The same things were measured in two ways. Each way mixes the same 12 hidden numbers, adds some noise and spreads widely along 7 directions of its own, which tell nothing about the thing.
Some things both ways: the first way, then the second way.
[-43 -222 -149 -39 -165 54 90 237 -183 -33 9 95 -81 -233 -116 -102 -156 -24 -28 -14 -50]
[-239 -5 126 158 157 172 -96 -14 50 284 -29 83 -29 -114 126 -41 -139 -36 39 65 255]

[-115 -172 -48 -243 -260 -177 -78 -195 -175 -29 367 189 515 426 -73 -151 262 -54 -198 -107 229]
[82 153 -42 -28 9 -134 146 -13 -30 -130 4 -37 68 99 -188 422 157 -133 -2 -20 -14]

[61 26 194 -275 -10 -59 58 263 24 63 121 -2 189 22 -156 -18 141 57 -120 -20 -217]
[113 -124 28 77 -65 105 -85 52 -129 203 -50 -102 319 -168 222 -224 55 32 61 136 -40]

[-35 75 150 -315 130 149 -235 -169 50 -264 36 -238 -42 4 -43 19 -11 9 -34 -280 110]
[-180 26 -178 -256 219 -189 93 255 145 57 165 -73 -204 -70 49 102 135 -186 57 79 13]

[-136 -86 167 -166 125 -89 -134 271 300 194 -82 72 -158 -56 17 60 -159 5 -39 126 -179]
[-159 75 -112 108 -51 -243 136 -151 252 10 228 74 -27 -142 -223 286 46 92 -18 -229 -82]

[-11 76 104 152 226 -230 -25 -17 250 152 -82 -144 -279 61 307 61 -155 122 86 -74 284]
[-244 -108 -106 -391 -10 -264 -29 69 74 107 91 81 -76 -23 -120 26 67 -231 -6 397 30]

[-7 199 -69 169 198 442 -7 -222 101 -171 -211 -162 -275 -172 172 107 -81 -107 158 196 -337]
[4 -170 95 -70 115 -100 -41 63 -160 145 126 -96 -32 158 55 -187 123 -232 -113 319 149]

[-161 -165 -193 50 -212 -293 -4 337 -3 277 -75 147 -120 49 195 -17 -20 -38 27 82 10]
[-299 -67 35 80 -52 -168 -77 -107 -81 276 68 67 215 -101 -35 28 6 -162 82 122 87]

[0 83 188 -81 60 98 -21 210 22 118 -1 -121 -47 -56 -65 197 -41 256 -104 112 -241]
[107 115 -36 -158 1 180 272 199 162 -40 -64 -57 -149 41 110 -5 -58 98 -118 -279 -16]

[7 -80 7 -53 -81 -197 -94 230 116 135 -81 161 -58 39 -10 -92 -73 -60 57 -17 -46]
[-34 -177 -112 -280 -234 35 286 251 201 205 38 0 -4 34 154 37 24 55 22 -102 -178]

[-48 -198 -98 105 4 -53 -77 -39 84 89 101 248 46 30 -88 -111 39 -201 32 107 8]
[-102 2 -71 98 107 -43 180 -36 308 -261 264 10 -273 -86 -219 45 78 -55 9 -176 -80]

[113 41 78 31 4 -116 46 33 -23 90 -72 -87 33 130 100 29 142 111 -98 -150 85]
[-34 82 -158 -363 -69 -333 -105 46 -191 15 -57 -227 349 122 102 277 -7 -148 -181 266 -104]

[39 179 27 -94 -197 -88 -242 -35 -76 -70 19 -98 -28 135 -91 -56 36 67 -63 -40 27]
[235 162 -11 70 -40 142 64 -11 -10 -165 -184 -152 223 -12 59 -39 47 127 -138 -205 -102]

[75 -170 -9 119 35 -161 58 -12 78 -127 2 60 -75 -46 72 -67 -79 -122 98 -78 143]
[127 21 -39 -111 11 -261 -31 -146 15 -113 90 100 138 -50 -142 335 312 -55 237 20 -141]

[-163 136 56 -101 -196 -154 -59 147 -255 25 135 -143 62 84 -17 139 97 229 -128 -68 105]
[293 163 54 -152 85 54 -48 -112 30 -220 11 168 -142 -62 -135 4 324 23 109 -296 -164]

[-115 103 -31 19 -92 -78 -135 -2 -18 22 -100 -79 -30 -137 101 164 193 141 134 50 48]
[132 -67 24 -57 34 -171 11 37 4 -27 128 61 -32 -53 -45 81 198 -285 241 140 -73]

[-30 -230 -85 158 83 -234 87 198 122 134 94 174 68 -67 76 -79 11 -63 63 -23 54]
[137 235 -157 166 86 231 -86 -112 203 -190 -37 -9 70 -166 65 3 -22 56 -107 43 -155]

[69 69 -183 357 -28 -81 149 -118 144 -142 -267 -67 -367 -129 266 -93 -104 -238 224 207 -4]
[-50 -186 -7 -61 -230 -11 157 -19 -46 60 -91 30 265 48 133 234 -30 14 258 107 -80]

[135 -83 -29 -60 -57 113 129 -35 -148 -178 5 5 68 -131 -40 61 -82 42 53 -99 44]
[122 63 69 -129 -47 228 -2 22 78 -42 -62 153 -156 -30 78 -24 81 -32 77 -155 -105]

[-166 -137 -102 -118 61 37 194 -144 1 91 148 268 342 206 47 -191 -35 -167 -161 -24 107]
[246 122 197 -39 141 118 135 -39 -66 1 -16 92 -175 -24 129 65 139 49 55 4 57]

[54 -18 96 -104 129 48 -102 -48 260 122 -122 -42 -270 -38 317 33 -104 74 16 79 -56]
[309 -30 62 -193 -104 26 168 168 -87 -11 -145 -153 112 210 209 94 100 -31 -18 -149 -163]

[-95 119 76 -21 -127 -204 -18 280 10 184 47 37 -20 -194 -147 -76 101 144 -14 180 -56]
[543 174 82 -14 190 94 -53 44 -29 -378 -148 -83 97 -81 127 -111 158 -47 114 -24 -131]

[-334 127 -53 -3 78 144 -85 166 151 245 -64 49 -192 14 48 74 -124 -75 66 364 -342]
[-88 -64 137 39 185 -387 -81 -166 38 -59 282 149 -81 60 -300 -117 321 -216 36 -23 109]

[25 143 41 -294 -11 161 -30 -202 21 -126 -5 -184 -12 -37 168 55 -85 111 -21 -25 74]
[16 97 173 304 -127 349 7 -174 -4 27 -233 56 109 -87 186 25 -105 114 91 -180 -42]

[-196 94 11 -190 -70 61 -310 -179 -27 22 -9 -174 18 299 -1 220 12 62 -114 -36 134]
[73 109 63 88 12 -197 -33 -362 59 -139 154 220 -51 17 -209 76 224 77 -7 -265 -59]

[395 -100 34 36 -128 164 -174 -56 -132 -88 -95 -172 78 -234 -48 188 100 270 -57 -249 76]
[115 -24 30 127 -153 -5 93 -149 -13 -130 0 -44 183 220 265 279 -5 77 34 -66 -194]

[-241 -178 -209 300 -74 -244 83 -81 -26 185 229 273 34 148 108 -156 137 -284 -4 232 154]
[201 -34 -58 -173 -116 175 206 32 104 -261 22 -32 -230 139 -3 11 104 -4 -116 133 -174]

[-118 175 -70 37 -226 -24 59 39 -295 -143 -9 -94 246 141 -73 45 92 59 -103 -62 -49]
[-172 509 -201 -12 191 -2 32 -54 -20 -148 -165 -101 52 -150 -40 102 -94 -62 -291 153 118]

[-244 155 10 -41 104 -6 113 158 37 48 -105 33 -173 -176 40 -86 -82 -87 81 53 -83]
[57 -131 117 -33 -41 -347 -253 -222 -34 200 180 170 181 -167 -67 209 271 -43 248 85 -97]

[131 -107 120 -117 27 -15 -3 245 138 75 27 89 -1 -91 -140 19 -58 16 47 69 -198]
[-15 -61 43 294 -88 6 -17 -74 -38 162 -55 -66 341 -153 161 -126 -18 32 53 40 25]

[-28 -42 -63 -69 -76 37 -122 -147 -91 -104 1 36 61 125 -57 -48 89 -130 -55 -115 60]
[-31 245 -100 -50 87 -211 13 60 -144 -10 -32 -248 161 -59 86 229 -40 -94 -173 101 6]

[145 193 29 13 -264 181 47 -43 -293 -252 -191 -59 -120 -125 -324 -25 -17 -65 55 -16 -67]
[234 -113 106 -347 42 97 -96 106 -146 51 -180 -6 -50 10 169 -486 97 -85 34 134 17]

[-8 -45 -353 265 -154 -168 139 -185 -275 91 19 40 248 334 78 -5 277 -132 -46 -210 392]
[-24 -133 135 -47 -14 169 -144 -64 -114 218 54 110 26 -196 219 -204 -15 8 139 162 31]

Other things, the second way, with their names:
q11: [372 215 96 -67 133 294 282 409 31 108 -194 -46 -183 -287 290 13 89 -26 221 -185 13]
q129: [-100 236 -19 -21 214 75 92 66 -39 -31 -71 -26 26 -127 129 4 -70 -2 -32 76 198]
q5: [-259 -95 -58 101 -64 -86 -103 -251 116 141 15 23 96 -77 -96 160 -124 63 -47 80 14]
q169: [-94 -166 -55 -134 -92 -81 54 -41 -65 -24 171 -56 25 182 -4 37 27 -99 -144 388 28]
q766: [-4 128 -8 7 -24 166 195 93 311 -319 10 -34 -143 13 117 104 -162 37 -51 -321 -175]
q994: [38 -149 -40 -70 -252 13 131 73 -60 249 24 -86 94 90 75 157 -36 -51 -124 266 6]
q555: [69 213 -55 -71 87 244 -117 114 96 -77 -110 49 -208 -237 -82 -246 78 -292 -105 243 -27]
q63: [165 88 76 -53 42 112 43 -129 103 -297 -2 156 -141 -100 -279 -12 70 -4 134 -385 -102]
q720: [178 -44 123 -144 158 235 37 224 -79 52 -21 -100 -219 -66 201 -401 -70 -141 -87 154 111]
q517: [150 219 7 -141 -29 27 238 40 79 -94 -27 84 -279 -92 35 207 65 -41 93 -243 -166]
q976: [113 185 31 -294 97 -357 78 146 -157 4 -34 -139 29 6 165 296 25 -188 -40 339 56]
q587: [155 -115 5 53 -174 11 -126 -20 50 87 -21 -60 252 30 137 98 15 -47 -54 174 -169]
q140: [77 -143 29 -126 -9 -108 243 191 -103 248 -42 -151 92 -101 155 -9 77 43 134 70 58]
q504: [-31 284 -85 14 178 -135 -119 -195 -5 -564 84 -54 233 27 -114 289 48 -81 -6 43 -95]
q625: [88 -15 -35 -103 -150 156 84 -64 179 -76 67 77 -162 147 -57 132 54 -34 -120 -114 -186]
q161: [-3 -113 -7 -120 23 285 61 57 -29 197 -47 41 -146 -48 122 -306 27 42 13 -16 68]
q996: [274 -332 109 -249 -293 30 -31 -67 24 189 217 176 33 276 110 -61 228 79 -173 305 -149]
q916: [-171 -112 -70 41 115 -40 68 116 100 121 6 -107 -148 -21 -53 -149 165 -257 13 195 70]
q999: [82 -93 114 83 -32 185 25 108 -23 167 -79 -64 191 -45 140 4 -55 -31 1 213 105]
q629: [-193 87 -160 -22 -95 -124 -49 -38 -40 -56 -18 -132 220 -28 74 170 -24 -144 -76 197 -113]
q377: [151 165 77 -28 340 -51 -134 -46 32 -217 -8 66 -78 -190 -94 -166 172 -144 135 80 88]
q31: [298 173 116 192 129 -106 -287 -195 -31 -100 -211 -38 285 -112 -13 -110 76 -65 -4 -3 12]
q349: [159 72 171 214 -174 -6 57 -133 128 178 -51 130 31 -115 -24 252 8 60 0 -156 -69]
q788: [-58 -216 -6 270 3 284 158 -27 223 156 60 105 10 -230 97 -199 -46 230 280 -141 88]
q825: [-19 -95 190 72 148 -159 12 36 -46 149 37 -66 6 23 -37 -86 141 -126 58 -114 152]
q878: [30 -84 18 -194 144 -328 -209 -103 -44 48 35 -3 77 109 -158 -20 281 -165 -48 227 55]
q278: [230 -104 74 150 -236 285 49 -35 -34 49 -193 -81 261 20 299 27 -121 149 39 -2 -118]
q963: [31 -117 118 -112 -1 -5 -206 -110 58 8 219 230 -68 -44 -43 -223 240 -96 84 -18 -116]
q232: [223 -129 212 245 -179 259 187 -35 18 277 -185 -24 106 -56 312 94 -184 186 55 109 93]
q554: [237 137 0 -113 -28 -107 -99 -221 161 -313 235 200 -47 -55 -116 256 298 2 133 -283 -373]
q245: [185 335 -34 -196 117 158 -172 -77 -8 -277 -299 23 -30 -91 -154 -67 11 -130 -155 48 -21]
q411: [244 119 204 111 3 -36 -124 -94 -101 -49 -52 5 191 45 94 -92 8 -101 -154 168 60]
q866: [-209 162 73 170 80 -48 158 -88 87 -2 47 75 -82 -147 -160 380 -74 -55 131 -167 149]
q104: [78 100 54 160 -152 215 -47 -328 93 -124 -208 86 11 88 -84 -45 -17 99 -212 -130 -105]
q139: [40 98 47 41 -146 231 155 116 -51 211 -173 -33 92 -65 262 95 -97 19 -47 -2 -18]
q917: [181 54 -56 21 -83 73 -4 86 40 77 -178 -143 198 -66 189 -69 -81 -17 -147 177 -82]
q481: [-96 -242 9 51 -63 -237 -166 -204 62 -36 156 70 117 -1 -149 -47 231 -176 94 283 -86]
q957: [52 -115 178 182 72 354 -15 -39 90 -32 79 153 -187 -127 -45 -227 71 -88 169 -94 26]
q124: [-123 -48 229 322 1 -39 -89 -246 2 256 -37 117 278 -22 92 122 -113 98 99 -66 233]
q318: [-15 144 -213 -48 -198 36 397 122 219 -123 -56 -178 -24 203 128 436 -79 54 -211 -137 -219]
q488: [63 -137 75 -17 -22 23 42 19 -268 337 -24 -144 196 -21 156 -19 -53 75 -73 280 204]
q508: [88 -141 128 -325 -120 -165 10 129 -140 266 -39 11 182 36 276 101 56 -26 149 61 -51]
q83: [-26 190 -19 -9 124 -63 -22 -185 31 -114 84 115 29 -157 -118 112 103 23 36 13 13]
q10: [-71 160 -68 -8 -103 11 -191 -199 -41 -2 -159 -9 159 -20 -195 -39 -32 -127 -325 295 34]
q809: [-256 0 -58 185 91 -135 95 -9 128 170 67 -5 62 -240 13 -42 -15 -3 90 50 153]
q182: [3 -157 142 164 -113 -349 -220 -269 -63 65 72 37 311 121 -226 36 163 -152 -62 217 57]
q469: [-282 -228 106 -114 75 -369 -184 -139 68 190 308 163 50 6 -189 -29 100 -120 40 84 120]
q710: [-130 -42 -33 95 -64 199 148 130 66 173 -148 -168 169 88 36 -4 -196 -11 -236 88 191]
q612: [121 102 168 -153 188 -220 -80 -93 -88 -489 79 36 7 83 -291 126 197 -237 182 -267 -68]
q929: [204 57 101 14 -69 67 -163 -89 -123 161 -15 102 161 -208 31 -167 219 75 21 -67 -58]
q123: [-164 -29 46 -198 97 -151 -47 -37 -7 11 125 73 -163 172 -79 -156 66 -210 -203 174 110]
q473: [-20 143 -119 -163 -68 28 234 -27 256 -180 -24 33 -217 -106 -119 259 16 137 11 -384 -209]
q805: [-77 23 -133 -92 40 25 102 110 185 -129 80 13 -187 -109 3 -59 87 -123 102 -51 -137]
q658: [100 45 7 -67 -166 337 106 115 -20 178 -176 29 89 -184 233 -145 11 132 13 -1 -59]
q850: [65 -59 114 19 65 -147 -76 -45 -190 336 -39 -58 106 -194 -96 -177 122 -69 -52 383 243]
q405: [-63 215 27 51 308 -167 -194 -154 1 -197 120 102 -30 -221 -229 -167 128 -151 77 -131 88]
q756: [-28 -259 207 305 -289 55 51 -149 169 122 -55 67 192 77 -40 71 -18 91 123 -378 -85]
q667: [327 56 97 41 163 -20 156 47 -117 -68 -114 -147 19 101 233 84 27 17 81 -50 55]
q499: [112 -143 -72 4 -109 125 105 32 104 244 -41 -49 -57 47 194 -80 85 54 -60 71 -116]
q586: [78 105 15 -20 -14 -73 -43 -56 -96 -80 -89 -62 302 70 86 -18 41 -39 -23 -173 -81]
q699: [-145 -250 -27 -143 -221 -121 214 183 69 288 53 -20 87 69 115 265 57 -137 50 381 9]
q708: [-80 -73 40 -219 -165 -83 111 111 -117 101 119 -14 47 108 32 257 -55 -192 -84 319 45]
q964: [49 148 -145 -325 159 -201 52 100 -41 -226 69 -171 43 98 -99 118 91 -129 -176 99 -8]
q575: [117 -51 114 -273 83 -222 220 241 -88 208 96 -28 -63 10 335 330 119 -26 189 241 64]
q558: [37 191 -13 -95 112 76 47 116 -268 -164 -294 -244 98 -55 -8 -295 -29 -167 -158 126 139]
q675: [-64 63 19 -141 -188 -158 38 -188 116 73 114 173 99 187 -58 480 42 69 -151 -69 -82]
q563: [199 77 -38 246 -41 189 -42 -45 100 72 3 -118 88 20 80 36 6 53 -305 122 -35]
q549: [-26 240 -75 35 28 -66 -145 -322 18 -208 73 92 163 -26 -173 114 167 101 -100 -172 -118]
q25: [380 -130 162 97 -129 249 61 -53 -28 -51 16 89 32 8 85 -139 177 83 153 -138 -115]
q178: [-298 -160 5 25 -176 -77 -94 -86 14 289 145 32 144 -145 34 64 -27 47 -3 90 5]
q946: [-89 107 -149 54 -38 -33 202 -69 254 -181 126 3 -30 28 -58 394 -106 37 -48 -101 -101]
q224: [65 -34 78 163 -24 21 -176 -55 19 -35 -9 -66 392 44 84 -3 -120 -36 -104 128 47]
q535: [-274 -155 -129 -40 -267 -47 142 51 181 232 144 -89 -10 49 67 210 -202 16 -149 -16 -123]
q444: [-223 246 -189 42 165 -306 34 -133 82 -292 116 -137 71 -52 -199 335 100 -121 -12 -169 -125]
q927: [83 258 -23 -129 345 -313 -54 -124 41 -382 20 69 14 -33 -156 100 172 -119 138 -15 42]
q806: [-204 61 57 145 154 -175 66 -39 64 -68 165 47 -10 -185 -234 153 60 -69 192 -242 131]
q956: [175 196 -19 -89 215 50 71 103 82 -271 -59 43 -78 -143 -72 90 124 -163 235 -210 -49]
q280: [16 -43 259 33 152 -35 -115 -39 -211 230 -38 32 72 -53 31 -125 111 -116 123 -49 201]
q110: [-85 139 21 85 87 101 130 163 -50 298 -63 -110 52 -210 116 130 -159 28 -34 25 237]
q174: [75 -199 -124 -55 -116 -143 -165 -222 83 -42 129 54 113 -51 -144 -12 168 26 100 -20 -241]
q82: [-186 -79 78 473 -91 50 -196 -239 58 134 145 1 244 -112 9 18 13 -10 6 23 -37]
q184: [98 -174 226 231 0 176 6 -178 71 52 53 164 140 115 136 -6 -43 107 108 -26 113]
q523: [66 -96 -64 -237 -104 28 76 39 148 -97 257 59 -13 174 96 80 78 100 -45 -272 -234]
q14: [49 309 -154 -41 115 -163 -25 -186 52 -285 -70 -23 210 -64 -39 392 75 158 74 -265 -126]
q170: [-133 -97 55 192 -291 165 214 -64 -2 213 -9 13 131 -84 109 93 -194 145 12 -110 -12]
q130: [129 -3 16 279 -117 216 -156 -293 112 -190 -60 40 186 -3 -147 -173 -97 51 -243 97 -29]
q201: [12 103 38 -74 194 207 -177 18 60 -242 -21 -52 -150 160 -84 -305 40 -234 -319 82 40]
q823: [-202 -230 71 3 -69 -241 386 117 -10 259 160 7 -18 29 -43 194 70 -91 226 -32 148]
q427: [100 -227 -10 -95 -269 92 295 87 3 283 51 32 175 -77 197 146 17 244 161 -65 -89]
q262: [361 116 99 97 67 -72 -145 -168 52 -264 11 119 109 -157 17 55 268 -41 316 -276 -241]
q90: [42 -256 -60 -86 -54 90 -90 -17 176 207 -77 112 38 -86 -127 -180 199 -43 172 -24 -71]
q980: [-271 44 11 220 -15 -79 -17 -66 202 -56 118 2 32 -105 -148 169 -125 -93 1 -130 10]
q166: [-168 139 39 49 333 -278 -217 -197 -16 -261 59 19 15 -106 -110 -72 104 -200 130 132 76]
q421: [113 -25 -49 0 -75 280 212 119 152 -42 -69 55 -29 -107 128 51 67 67 188 -112 -93]
q352: [-265 49 20 -65 69 -304 122 103 33 187 4 -59 -34 -11 -67 168 46 -197 -16 -16 145]
q898: [128 175 82 -23 295 -355 -43 -61 176 -343 204 51 -184 -25 -97 216 224 -164 124 -181 -75]

Some of these things the first way, each followed by its name:
[95 114 -29 -45 -23 20 -20 -234 -48 -155 5 -116 137 132 92 -12 161 -62 21 -183 151]
q629
[197 176 122 -71 -60 198 32 -150 -164 -223 -179 -139 104 -90 -179 -22 67 70 -106 -220 -7]
q5
[142 -107 -132 163 109 10 15 -141 157 -166 -109 -56 -84 166 217 -49 -201 -171 31 -100 31]
q549
[153 -188 -24 163 -93 -136 -188 127 -27 -37 -31 36 -82 -12 -164 50 -83 -17 68 -188 142]
q809
[289 77 60 -24 91 315 -18 -223 2 -228 -64 -89 103 -100 -189 78 4 66 128 -34 -107]
q980
[-12 73 -45 196 -6 -138 -117 -56 20 28 37 -19 -143 -39 64 -89 21 -66 130 -34 168]
q481
[161 342 -52 280 69 228 62 -171 -139 -182 -341 -271 -222 -81 80 143 -54 73 176 -124 23]
q508
[-19 -41 -53 63 41 -41 -313 -155 135 -71 41 -68 -135 53 58 2 -149 -11 66 -60 186]
q996
[-278 -39 -157 -308 -254 -156 -281 -104 4 44 36 84 38 124 157 -159 35 -70 -58 0 193]
q625
[173 347 203 31 19 190 45 137 -115 -212 -166 -285 -22 -387 -223 105 -82 334 42 -28 -198]
q377
[-3 -31 -132 -87 -164 134 -114 -297 -71 -342 -91 -11 -75 -44 -42 -87 -136 -144 81 4 99]
q866
[212 -11 85 -134 -97 115 -190 -136 -59 -244 -91 62 -64 -140 -331 -140 -147 -38 114 -140 88]
q31
[96 20 254 -224 286 65 130 13 320 -168 36 -135 -111 -171 159 52 -161 25 59 118 -183]
q421
[-61 -36 -4 -35 -11 -293 83 -62 99 320 116 64 159 382 171 45 146 96 -126 119 210]
q63
[111 109 -165 436 33 -39 -69 68 49 95 -90 -132 -223 -105 22 65 22 125 183 150 -48]
q224
[68 -1 245 -268 181 -71 52 180 200 240 67 -44 120 -75 56 131 35 262 -24 -68 14]
q262
[114 -80 -9 472 71 -79 98 262 60 -50 -104 -174 -376 -263 11 201 -52 20 130 198 -225]
q788
[-74 110 -44 -344 -223 145 -172 -109 -167 -79 174 -35 220 113 -164 -157 64 52 -136 -32 -5]
q201
[150 -84 21 135 139 -8 -6 87 105 199 -102 -8 -105 59 7 65 -116 104 -17 -76 39]
q469
[55 -235 -103 283 13 -72 53 -175 -35 -172 23 326 -104 115 -135 -199 -167 -383 147 -7 124]
q850
[-372 259 -6 -403 -365 -18 -347 -99 -133 3 45 -122 108 282 -73 32 250 18 -169 116 -30]
q823
[69 6 54 40 -52 61 -14 221 12 -94 -79 -99 -260 -228 -100 93 -133 68 45 188 -250]
q806
[134 -80 71 -4 35 -153 200 23 -94 -15 217 70 289 245 -17 58 36 33 -31 -171 123]
q658
[80 188 20 44 140 152 -68 -6 82 -84 -144 -273 -211 -152 137 229 -117 161 142 -27 -58]
q963
[34 -188 17 -388 -241 -28 -69 77 -146 -89 141 148 284 22 -152 -42 -5 45 -62 -127 42]
q139
[-6 21 -45 300 -5 -139 43 27 43 164 87 54 48 78 -38 69 137 61 54 263 -51]
q130
[218 -23 -20 76 124 347 -86 -273 67 -149 -183 -70 -95 -12 11 101 -216 -18 98 -57 -31]
q123
[-347 -215 -199 357 122 -51 236 173 26 274 10 307 -186 -5 235 -34 68 -357 100 213 -181]
q499
[43 -183 -109 141 -136 -10 -36 -27 -170 -95 67 228 37 -49 -10 -178 73 -191 99 -148 49]
q916
[-73 -203 25 -289 74 -85 -45 -104 111 -20 156 112 96 221 -14 -118 -82 -101 -113 -71 137]
q110
[179 -37 226 -502 42 223 -105 -101 189 -38 72 109 -22 -30 -178 -154 -166 -29 8 104 -167]
q756
[-214 -30 -177 66 -38 -130 58 -41 56 127 81 110 24 119 150 -26 66 -89 33 243 24]
q708
[29 35 192 -285 33 -45 -62 35 115 -162 -47 -211 -124 0 -4 -67 -150 30 -181 -104 31]
q14
[20 -58 -173 269 -219 -191 -79 47 -122 0 -72 77 -29 111 -76 -163 65 -101 -58 -21 58]
q964
[-134 -286 -182 1 -278 -268 91 14 -26 82 156 403 -111 265 -56 -325 -65 -477 -31 276 28]
q558
[-29 165 47 -346 -135 176 -268 -64 -23 -120 -76 -232 -82 -52 -149 -22 -155 173 -81 -65 31]
q124
[-117 -90 63 -19 82 -89 -92 127 87 266 33 62 -190 85 167 72 -140 97 1 -20 65]
q352
[170 -4 18 -50 -51 27 -157 8 -39 42 -30 -215 147 154 -8 193 176 209 -153 -176 7]
q523
[-127 -105 -18 -118 -187 -177 -121 -97 -141 159 206 195 211 119 -209 -130 167 6 -138 -15 296]
q232
[-119 -26 48 -66 42 -89 -91 203 177 89 -72 -64 -288 -190 152 89 -85 -12 104 118 -54]
q805
[102 -6 -84 116 -5 224 -26 -70 -18 -52 -37 119 52 -92 -211 30 -107 -4 172 98 -97]
q411
[12 -53 -222 283 -42 -97 51 -69 -28 121 -103 71 78 206 248 -65 170 -136 -23 -108 71]
q444
[134 -77 35 130 27 113 194 120 -199 -189 43 66 71 -279 -140 127 -59 107 186 -51 -110]
q11
[-91 100 77 -169 42 -92 -196 -131 154 -108 83 -11 -63 -4 90 -173 -86 -40 99 -41 138]
q699
[-161 -135 -65 107 14 -192 140 288 -43 117 135 171 -66 118 8 41 -103 -126 59 104 -96]
q929
[-103 95 122 -111 134 77 0 -136 49 76 4 27 82 9 -53 19 6 39 -28 -41 136]
q976
[-156 91 11 -45 -83 -112 255 -35 -65 -56 66 90 9 69 3 -166 -70 -88 -12 141 57]
q245
[207 -136 45 -144 -124 17 -156 -54 -93 34 21 48 133 -44 -225 42 66 144 -86 -140 163]
q720
